All groups share one centre, and each spreads out both ways along 12 directions, with some noise.
Known rows, each followed by its group:
-192   91   -3  -94 -288   56  -53  -60 -162 -186  -49 -185  106  198  -19   15  321 -298  -30  -51  190 -174 -246  -89 -437 -109 | Z_172
 -32   14 -263 -336  -26   63 -154  119 -112  134  345  -57 -354 -265  -53  312  -82   31 -194  134  313  -72   57   37   60  -91 | Z_949
 236 -120 -167  -91  -34 -190  -23 -198   15  -92 -173  -82   -2  -30 -367  299  159  -10 -204  279  154  184  -29   -6 -298  -28 | Z_949
-194  104  -39  199  336 -214  -87   25  188   12 -127  -76  -48 -103  -56   97  251   54  162  -44 -111   35   33 -216   47  225 | Z_42
  45   97  -64   30  167   -7   -2 -210  -89   63  104 -152   86  -94 -282  184   72  -55   26  -36  121  154    4  -85  127  133 | Z_42
 150 -117  118  193  -44    8  146  -67  -43    6 -127   91  124  -37   56  -50   19   13   22  -77 -109  -58   52  188  -48   40 | Z_52
 -15 -277  -24  133  -58 -117   71  145  104   18 -357   -1   56 -129  256 -167   55  214  260   20 -154   -1   51   17 -296   37 | Z_42
-128  -86  -36 -134  170  -86  177  -10 -364   73  311  -79   -7  -33  308  -79  -81 -159  397 -148 -117 -330 -110 -150  -69   71 | Z_52
-200   88  185   77  168  -93 -116   92   92  -54  -28 -182  -19  -54  -39 -105  219  -25   99   44  -73   34  229 -179  100   37 | Z_42
-241  -35   74   73   73    9  -34   69  -12  -12  278  -37 -208   13   31   32  -37   49  -32  -21 -275 -248    4   -4  120  162 | Z_949
 -22 -166 -142  118 -160  313   96  -42  146  -24 -229 -114  199  -11  -29  226  239  125   26  -41  100    9 -102  355 -223   77 | Z_949
 -88   44  263   72 -116  -93 -140  -65   23 -111 -131  -96  158   61 -313 -287  -34  -34 -169  136  -13  377  207 -186   58    6 | Z_52
-185 -106   22  -17   58   40   77 -113    3 -313  378 -147  179  308 -342   20  -97 -157 -110  281 -230   -6  -83 -308   72  103 | Z_102
-221 -176   54   -7   99   45    9  107   25  -31  156  -72  -91  -37  101   35   57  -45   80   94 -142 -168  189  134  116   24 | Z_42
 243  -47 -336 -162   19  299  -17 -133  -72    7  226 -166 -141  359 -141  145 -182 -133 -228  137    0   39  -22 -202  110 -230 | Z_102
-206  202 -125  179  194  318  418  101   57 -202  -48  355  365  -11  149  -64  154  -25 -159 -180   50   -4  -26  -80 -149   54 | Z_172
 127  -86  111  115 -140  281   67   80  -22   54  205   -9   68 -110  -27  -43 -222   82  -70   -9  -87  -67   96  137  276   34 | Z_949
-128 -204 -136  231 -291  287 -150   46  379  -20  -65  -67  -46 -104  -37  251   72  198   30   54  113   78  -45  334   11   89 | Z_52
-205 -103   42   89 -248  114  -48  -90  -62  -48 -172 -132  326  181 -191 -281  -99 -107  -29  -18  -39  318  -39 -121  -37   66 | Z_42
 -34 -197 -242    0  -70  -89   27   -3   70  -95 -225   20  181   85  -29  -58  -55    2   90  128   14  209 -128 -201 -218   16 | Z_52
  63 -225 -123   59   66  144  260   63 -371   54  -42 -289  173 -450 -204  291  398  -53 -191   64   59 -173  266   19 -297  142 | Z_949
-155  147  120  -15  105 -200  -14  -49 -197 -139  103  -18 -141  171    3  -94  188 -272 -114   -6 -134 -200   14 -308 -215  -53 | Z_52
 -48    9 -260  -10  -61   27  -88  174  131   34  -74   70 -305 -148  165  292  210   53 -105  -10  132 -222 -112   94 -225  -32 | Z_102
 361  196  221   64 -139  190  111  133   23 -104   11  -98  -75  -81  196  -20  309  129  -24  -16   72 -391   50  -66 -262 -254 | Z_42
-182    0  -52   53   46  171 -128  276   67   69  -25  -38 -210   -7  283  -38  162 -204   27  -74   14 -143  229    1  169 -186 | Z_102
-213 -180 -217  207 -120  283   17  126  103    4 -100  -11   82   24  -73  -29  -86  106 -214    9 -130  154   35  -57  -11  118 | Z_102
  51 -237  -80  147 -308   26 -172    3  -68  109  -22 -163 -372  -38  232  209  206 -146  125 -101  -25 -403 -108  252 -236  -85 | Z_172
 146  -16 -205  -37   51 -205  163 -328 -374   58 -118 -137  105  128 -122   33   52 -130  106 -115  -30   23 -277 -300 -412  103 | Z_42
 -44   40  -95  -61   77  -49   -3   29 -190  173  -42 -142  -51 -240   32    1   79   92   67  -97   87   40   72 -120 -152   60 | Z_102
  36   -4  -14   58  337  -57  118  211 -282  219  154 -176  -79 -523   75  -12  117   29   91  -50  -42 -128  390 -287  128  101 | Z_102
 100 -151 -152   40  276 -221  249  -73  -90  -63 -186    9   54   -4   91   99  253  -77  147   36 -139 -132    1  -98 -339   25 | Z_52
 423  213  319  165  -45  -33   28 -155 -271    8  178   -6  -89 -137 -229 -103   32 -139 -296  -15   18  -29  290 -187   98 -156 | Z_42
-108  -83 -101 -195 -273  -89 -289  -23  222 -112  -91  -96   16   87 -236  163   -5  -26  -27  233  292  233 -176   93  -53  -50 | Z_102
  -1 -192  -62   33   45  -26   64  136  -35 -114  107  -79  -49 -129  -95  170  137 -104 -148  197  -93 -198  138  -84  -48   21 | Z_949
 -75  -94   53  -81  129  158  167 -107 -159  -81  168 -238   50  255  -28   52  131  -36   28    7 -264 -251    9   41 -138   22 | Z_42
-210  291   49    7  136   79  279 -113   97 -331 -205  176  314  158  -87   75  441   -5 -191  -46  141   14 -128   45 -464   14 | Z_172
 293   72 -257   46 -384  246 -165 -152   -6   98  -37  -74 -100  -41 -165  243   12  -27 -188  -70  357  107 -197   63 -115 -118 | Z_172
-209 -197   27   99  249 -117  101   86  -55   47   30    9   27 -215  107  -99  -16  -17  168   42 -152   43  274  -71  112  109 | Z_172
-118   92 -137  222  187  204    8 -181  123  -35   51 -160  -84  198 -173  135  163   74  -63  -60 -141   86    2 -165  -26   86 | Z_949
  77   37   85   15  173 -175   66 -192  -20  -13   39  -82 -112  -26  -10  114  151  164  173   21  -66 -109  -21   29 -211   72 | Z_52
 239 -434 -286  220 -134  431  264  -42  121  -89  -51   14  340  192 -143   72 -252   82 -108  142 -211  163  -52   65  112   53 | Z_949
-277 -166  100  238  -78  175  120  327   35 -110  102   82  -24  -49  402  -28  180 -175  105 -128 -243 -523   17  181    7   59 | Z_949
 -75  426  -64   35  -23 -186   98 -346 -105  -40 -304  409  314   94   13 -101   71 -263   63 -362  451  361 -384  -59 -264    7 | Z_172
 288 -279  -13   82  -48  118  208  -37 -186   53 -159  -29  273  -95 -193   52  -23  -83 -189   70  -69   60  172  206   46   30 | Z_52
 122   17  291  109  -68 -105   58  -26 -109   69   -8   69  158 -192  163 -306 -131   25  285 -136   23   65   98   37  118  -10 | Z_52
 120  -80  -41  -98 -441  398  -14  251  -89   23  144 -244  259 -304 -163   49 -105  113 -153   75  243  -44  -46   32   88   26 | Z_949
-410 -100  346   89 -101  -47 -182  227  186  -74   14   53 -120   58  189 -228   -5   -8   69    8 -275 -161  134  231  186   48 | Z_42
 327   99   47   99  104 -295  177  121 -405  284  -90  118 -222 -482  408  111  239  -34  145 -362  -38 -587  -66   93 -284   99 | Z_102
 -41  171  145   -2  -72  231  -55 -109  -67  -70  303  -61 -115  181  -27 -114  -52  -81 -111  -15   43  -15   88 -102   78 -168 | Z_102
-241  139  -69  329 -307   60 -169  219   96 -250  206  144 -146  147  107 -361 -145 -271 -198    2 -103  -65 -128 -779  -32  -92 | Z_52
-198  -18  188  -13  198  -74  152   91  -61  -80   96   18   49 -114  182  -48  176  -60  171  -33  -98 -257  118   54  -40   46 | Z_172
  89  177  162   52 -104  157  -25   28  -80   92  191  -79 -194 -267  -40  192  162  160 -160 -130   88 -268   34  234  -13   55 | Z_949
 183 -152 -128  -68   93  -45  114 -373 -296  -47  302 -167   76 -175 -253  167   -3 -263  138  170  311  204  190 -206  -38 -112 | Z_102
-113 -183  158   37   56 -240  106 -191 -206 -141  136 -157  316 -105 -251  -53   25 -248  220  142  -11  112   62 -147   11  173 | Z_102
-293 -179 -135   59   82  -33  -48   98   75 -111 -156  -21  -24  -71   -7  120  335 -255  -58  134  100   73  247    7 -139  -65 | Z_949
  41  103   26  -95   41 -297  -13   -2 -111 -120  -13  -13 -108   43   11   15  189 -150  -43   83   -3 -186  -78 -263 -308  -74 | Z_52
 -93   -9  -76  269  -17  -69   19   73 -131  -56   42  187 -110   42  122 -129   14 -363 -139 -111 -133 -109   40 -347  -24  -28 | Z_172
 196  307  237  -82 -217  -11  -37 -104    5 -129   20   30  -34  -14 -108  129  239   82 -200   -6  258 -162 -157  197 -278 -112 | Z_172
 115 -310 -477  158 -193  458 -317 -278  101   58  191 -462 -130  344 -533  427  -72 -288 -233  194   68  309   15  -96  352  -75 | Z_172
  15 -197 -153 -309 -382 -149 -348  -34  251  -59  -36   42 -295   15 -230  255 -169  170 -254  396  273  214 -106  283 -156 -117 | Z_42
 -85  269  236   25   83  -46  -47 -303 -179  -26   71 -266  187  260 -394  -81   77 -103  -54 -132 -130  121 -106 -153   78  182 | Z_42
-159 -113   70 -187   20  -76   50   76    3 -107   75 -118   47  -51   -5   68  106  124   58  182  -45 -139   -6   82 -193   53 | Z_172
-227  -33   -7  181  214 -145  131 -246 -239  -12 -177 -208   58   18  -94   56  411 -141  104 -155 -150  -47   15  -98 -402  209 | Z_949
-233 -237 -119 -232   -6  134  -55  136  127  -19   55 -130  -48   18   25  324  107   58   26  134   17 -194  -45  425   -2   64 | Z_52
-317  -83  213    2  249  -48   48  -94  -95  -68   65 -173  -38   86   20    9  329 -187  125   -1 -163 -155  283  163  -41   11 | Z_42
-168   16 -198  205   46  114  -63  188  160   -2  -79  -65  115 -363   81   67  242 -154  194  -38  344  189  173 -224  119  -13 | Z_42
 157   57   87  400 -140   56   65 -154 -173  -26  -12   74  -48  -22  -46  -54  133 -217 -181 -174  -63  -78   54 -107 -132   -4 | Z_52
-461 -384 -137  -37  371 -278  -58  195 -104  -65  124 -281 -156  -56  100  -37  171 -274  262  256 -295 -126  348 -382    2   60 | Z_172
  91 -182   -6   58   47  -31  101   59 -128   13 -315   25  148 -161   23  147  366 -329  -40  -16  126  -66  213  283  -90  -75 | Z_52
 -40 -163  148 -260  485 -199  -74  134  115  -88  152 -387  106  184 -198  170  112 -138  223  326 -338 -180  182  -46  481   87 | Z_102
 -78  286  -66   19  470 -112 -102 -248   42  -14  124 -167 -184  127  -17   28  264 -225  276  -47  184  214  199 -400   85 -191 | Z_949
 364  112 -145   26   25   10   95  -49 -288  173   38   42 -248 -131  114  121   48  -26 -143 -180   22 -262  -47  -87 -186  -69 | Z_102
 -91   46  240   34 -231   65 -152   22  203 -108  140  -22   31  -32 -217  -19  -73  158 -137  133   30   78   12  139  157   59 | Z_102
-333  -94 -207   53  103  256   91  480  243 -109  115  141  -34 -215  271   29   76   88  -66  105   -7 -154  177 -117   50   -8 | Z_172
 238   69  397   11 -334 -273 -162 -134  -73   21 -215  -49 -100 -200 -182  -93  109  196 -134   74  126   63   74  201 -292  -44 | Z_172

New rows, each followed by its group:
 279  -34 -132   20  -12  -36   37 -189   58  -94  -58  -34   28  111 -124  174   93  -63  -24  128  105   65  -74  -91 -149 -126 | Z_949
-243  -33 -100   99   18  103   56   91  117  -34  -99  159   36  -47  235   74  167  -35  110 -134   90  -77  -60  183 -129   33 | Z_172
 240  135  153  -46  167 -285   43 -336  -90    0   62 -132  -42   87  -38   73  106   20  318  -42   -4  -75 -144  -55 -136   12 | Z_949
-185   96  180 -228   44   34  -54    5   57   92  106 -308  187  -63   54   70   48  240  507 -121   67 -120 -232  258  114  211 | Z_42
-132  128  169 -182  -99 -253 -175  -36 -210  112 -239 -162   64  127   96 -242   92 -171  228 -193   37  -15 -169  -34 -152   -8 | Z_102
-107   21  -31  119  -66   40    3   51  -90  -53  134   84  -65   60  190  -45   35 -319   23 -131  -21 -228  -79  -89   27  -44 | Z_172
 138  133  -15 -159 -269   83 -182   77 -115   76  362   60 -176  -93  -26  -63 -345  -90 -174   36  236    3  -36 -152  270 -166 | Z_949
  39 -140 -223  176   96  -82   43 -104  -36    9  -80  -16   16  -10 -210   55  -41  -41 -107   59 -114  207   44 -244  -62  127 | Z_42
-192 -302 -187  -28 -130  -93  -40   91   47  -76  -76  -90  200  -60 -117   88  -49  -71   76  165   16   92 -133  -35  -30  176 | Z_102
 143  -34  102   19  117    0   23 -223  -65  119    7 -179   19 -177 -167  160  110   88  145    3  119  118  189  219   73   40 | Z_172
-281 -102   -4   35 -158  -84 -129 -142  112  -70 -248 -106  177  -23 -261   16  118   49   17   98  167  372  -38   78 -226  137 | Z_102
-262 -221 -316  185  175  197  121  -74 -176    7 -173 -179  167  -86 -210   57  259 -256 -171   24   42  311  330 -217 -140   53 | Z_949
-431 -278 -167   -6 -109  283   53  227 -157 -157  237 -277   96  215  197  -44  111 -394   98   21 -181 -369  -69 -220  -76  -14 | Z_172
-272 -149   94   97  191 -114  -23  -48   -6   39   14  -84   31   28  -99  -63  -32  -14   87    3 -270  106  142   34  190  217 | Z_42
 259   -6   40  -63 -135   21   85  -58 -203 -111  113   45 -299   -2  184  188  284 -185 -154   48  138 -433   48  171 -414 -323 | Z_42
  -6  -24  112  270  125  -39   69   17  229 -202 -141  121   74  143 -108 -220  -27  120 -170  181 -291  203  201 -283    6    8 | Z_52
 -22 -365 -454  105 -137 -149 -125  206  -63   59  -44   -4 -301 -176   23  -12 -192  -77 -188  211 -118   70   74 -497 -181   -1 | Z_172
  93  130  285   78  340  -62  115   -8   35   93  301  197  -98 -239  174   63  -57   44  229 -135  -45 -191  212  296  455   73 | Z_172
-528   18 -227 -126  127 -108 -170 -118  -23  -24  -32 -165   22  255  182 -161   70 -325  506 -116  159  225 -141 -357  -93  -69 | Z_949
 302 -221 -137  -60 -146  129   57   96  -59  -55   86  -89   93 -210 -281  204  -55   -8 -304  300  115   28  131  -50   23  -51 | Z_949
 -38  -93  -75    0  351 -112  155   42  -73  -92  111 -147 -211  -56   62  326  420  -55   18  110 -182 -433   90  -36 -266   42 | Z_52
 100 -186  -65  232 -139  -39   86 -131 -264  -20  -87  -40  316  -55 -305 -149 -132 -260 -153   38  -26  304   73 -332   -6  119 | Z_102
-105  115   42 -157  -56  -92  -27 -302  -95  -41   89   28  -25  355 -151 -105 -210   49  -65  -16  -58  151 -233  -15 -143   41 | Z_52
 -55 -222 -113  407 -157  101  -32  137  -55  -55  -12 -297   13 -330 -101  128  336 -193  -27   61  -11 -123  175 -288 -156   92 | Z_52
 198 -220  -80 -231 -155  111  -69  129  299  -81  -62  -22  172 -157   85  155   -1  -15  267  267  442  153   93  307  169 -300 | Z_949
 145 -292 -298  196   67 -236  -35   78  100  -90 -276   58  -44 -169 -106  392  322 -347  -92  179   72  -53   59    0  -85   13 | Z_102
   0  -98   10  -88  -62 -180  -61  -81 -261   -5   43 -254  -55  -32  -81   -4  120 -178   56   83   16  -77   21 -207 -233  -36 | Z_172
-189  -18 -400  140   49  564   53   50  -66   90   28 -103  129  -66   55   -3   70 -266  -58 -143  321  297  275 -228  151 -197 | Z_949
 240   38   45  -43  168 -142    8  -58   -8   -9  123  -17 -310 -230 -122  386  261   82 -173  157   68 -227  178  190  -81  -46 | Z_949
-451  -74 -202  -44  -51  233    2   27 -109   65   28 -210  144  -56  -76 -203 -109  175   20  -29   24  324   49 -275 -146  151 | Z_102
 -30 -144 -227    0  -53  250  -32  -27 -117   39  185 -281   -9   22  -80  158   43 -207   39   20   70  -49   29 -120   74  -49 | Z_172
-276 -386  -78   19 -229   69 -307 -154  -82   -1  -61 -556   10  230 -305   37  140 -340  132  160  -18  191   87  -39   -7  -19 | Z_172
-558  -95  178  379   26  301  165 -204   28 -308  181  -79  319  133 -332 -281   23  -20 -147   86 -231  364  275 -259  -48  215 | Z_102
-152   62  181  -33   60  156    2  -62 -219  -71  210 -261  118  -44 -107  -94  207 -330   32   -1  151   19  323 -119  119 -129 | Z_42
  33  -79 -199   65   72  -69    7  -99  106 -126 -145   94  -49  134   60  129  207 -269   49   76  139   42    7  -55 -161 -212 | Z_949
-162 -250 -132  -43  -27   44  -69  176   76   95  -96 -132  112 -195   13   46  -38   85  145   74   28  118   97  102  127  121 | Z_102
  19 -151 -102   30  303   40  154  -82   55   88  -83   55  168 -116  115  -34  -62   32  328   -8   66  273  224   80  199   -9 | Z_52
 -83   55 -114   12    8  185  -97  264  126  -16  217  -81 -149 -201 -137   89  -56  214 -280  167  -20  -19  129 -230  147   58 | Z_102
 -42 -183 -233   62   90  -52   93  -70 -263   43   30 -131  -19  -34   34   40   87 -244   83  -26  -74  -79   33 -261 -164   26 | Z_172
 202  116  184 -280   -2 -357  -17   50 -259  -80   60  -73 -110  -62  -39   78  202 -113  -85  112   27 -360  -76  -95 -280  -78 | Z_52
 -68  163  111   65   -2 -184    9  -97  -87  -12  -80  144   35  -46   79  -99  106 -176   66 -140  127   27  -42  -21 -114  -12 | Z_172
-273 -185 -262   18  -37  334  -86  148  287 -118   57 -133  -63  106  -20  298  171  -14  -52  135   39  -52  -18  129   30  -20 | Z_172
-209  128   15  338  -29  -96  -67   77   55 -139 -127  207 -211  -47  240   49  439 -395  -59 -180   86 -234   46  -67 -212 -106 | Z_42
-158 -118   14  -40   72 -124   26  -27  -93  -19   19  -88   70   20  168  -63   85 -165  342  -38  -42 -117  -39  -55  -79   22 | Z_949
 353 -236 -183   81   18  139  180   16 -180  -36   47  -76  135 -220 -302  152   26 -142 -340  249   65  109  302 -162   29  -88 | Z_949
 133 -117  220  -24  251  285  278 -389 -280   30  506 -246  162   80 -131  -89 -169  -60  261   24  -99   62  352   67  301  -61 | Z_102
  95  -85   78  129   41  -23   17   70   52   60  138  153 -137 -171   62   26 -163   92  -36   23 -140  -77  130  125  219   57 | Z_172
 256   -7 -135  -95 -105  155  105  187   11   37  233  102 -158 -234  120  217 -132  269 -132   60   71 -287 -109   96  -57  -22 | Z_172
 213  -51 -351 -148   59 -379  -15 -127 -315   67  -26  -81 -232 -167 -118  147    5  -78  -49  134  133   49  -90 -484 -414  -30 | Z_172
   9  422  248  -50 -293  156 -230   33    6   46  298 -201  -23   -3   35 -144  -54   86  157 -209  213 -120 -250 -163  144  -42 | Z_949
 -91  -42   54  -16  131  -81  -31  342   83   93  -38  -78  -56 -225   69   86   92  208    1    6 -214 -266   42   56  124  222 | Z_102
-365  -96  -81 -329   -1   12  -79  230  -49 -130  -74   89  125  265   51 -114  -41 -412 -170  125   55   29   56   10   99 -152 | Z_52
 110 -205 -333  -78 -209  402  -77  200  129   73  214   22 -184    5  162  181 -240  -25  -98   70  113 -113  -20  152  217 -201 | Z_102
 -32  -31 -133  102  101  152  116  -91    6  -15 -153 -187   94  -77  -37  231  408  -23   75  -56  116  -32   33  105 -263   24 | Z_949
 -26 -280    7  122   27  -44  214   99 -105 -105 -143  -43  160 -134  146   98  347 -208  144   24  -92 -301   89  127 -255   31 | Z_949
 -55 -134 -137   55 -111  -94  -13 -105  -51 -166 -239  -66  252  160  -99 -112  117 -351   79   84  114  244  -58 -317 -206  -96 | Z_949
 -32  -74 -197 -208  -22   70  -77  -31  129  -26   39  -38  -24  114 -181  154 -134   91 -116  187  117  171  -59   61   35  -37 | Z_52
 152  258  203  110    1  -65  -29 -114  227  -18 -149  221  -88 -188  -62  173  199  238  -86  -50  225   85   66  392  -60  -32 | Z_172
 134 -309  126  -45 -325 -305 -208 -184 -296  269 -144 -275 -150 -202   61  -50  -22  -24  367  -75   51  -33  -34  245 -199   44 | Z_172
-117 -126   89  260   72  123   66 -196  128  -68  -55   19  -29  -57    9  143  306  -64   93  -21   84   64  245  345  -78  -43 | Z_102
 224  146  -68  220   72 -126  -71   11  189   64  -98   42  -59 -245 -125  161   56  200    6  -22   65   96  -52 -141   58  132 | Z_42
 109 -115 -224   61  -32  152   23    1    1  -60  181   38  -69   73 -138   84 -147 -106 -266  164  -56   31   44 -223  111  -74 | Z_949
  -8   72   86   45   87 -190 -109   34   82  -30  115   44 -277   34  -34   89   31   47 -122   57 -217 -195  -12  -51   28   70 | Z_42
 -27  -34  -40  126  -94  127  -68  222  214 -180  -11  118 -116  -60  116  118  250 -250 -161  124  162 -144  178   17   31 -227 | Z_949
 -18    1  -15  -29  124 -226  133 -217 -308   13    7  -72   50   62   55 -101   37 -120  217  -94  -71  -42  -94 -226 -284   68 | Z_52
-165   41   70   46  -54 -138 -142  276  -37  -23  133  -84    8 -384 -130  -68   17  -58 -103  124   96   35  180 -357  151  102 | Z_102
-101 -272 -282 -337  219  -84  204  -67   91  -38  -69   54   86  250  141  147 -185  254  274  142 -161  -15 -282  207 -209  100 | Z_52
  35 -181 -253 -184  -96  -85  100   -7   72  -69 -268  -22  -11 -115  -77  262  152  397  -99  210   89   36 -174  140 -654   78 | Z_172
-157 -118 -202  202 -244  241  -17  -83 -258  116   43  -21  -36  -92  167  194  191 -474   68 -324  247 -161  -87  220  -69   -6 | Z_52
 -62 -475 -339   11 -194  -56  141   66 -150  -71 -166  236  -22    8   71  195    3 -277 -239  137  -82 -156  -91  182 -373   15 | Z_949
-184 -133  101   20  215 -224  -82  136   -6  129  298   63 -214 -217  116   50 -185   25  187  -11 -244 -171  121  112  410  230 | Z_42
-241 -134 -176   99  284  309  -42   71  395  -30  147  -90 -236  -20 -141  363  118  263 -162  198 -108   71  297  238  241   87 | Z_949
 224   73  -28  535    5  -80   47 -250  -23  118 -307  207  102 -327 -150   71  159 -129  -34 -252  203  334  114   31   10  133 | Z_42
-329 -275  -10    0   46  -13  -12  214  -10    6   81  -57    6  -64  190 -143  -90  -74  198   72 -183  -71  155  -39  114   72 | Z_42
 176  292  215   29 -337  -24 -189 -192 -101   15  288  -28 -116  173 -213 -161 -351  125 -147 -101  -71  -32 -352 -203   85   81 | Z_949
-198  224  160  154  -86   54 -233  137  293 -220   22 -163  -27   87  -58  -36  295  -92    1   63   67  -42    8 -248   41  -71 | Z_949
-109 -140   69   22  327  109  109 -116   24   42  200 -247 -197 -113  -83  451  351  170   69   46 -157 -305  224  462   -4  149 | Z_52
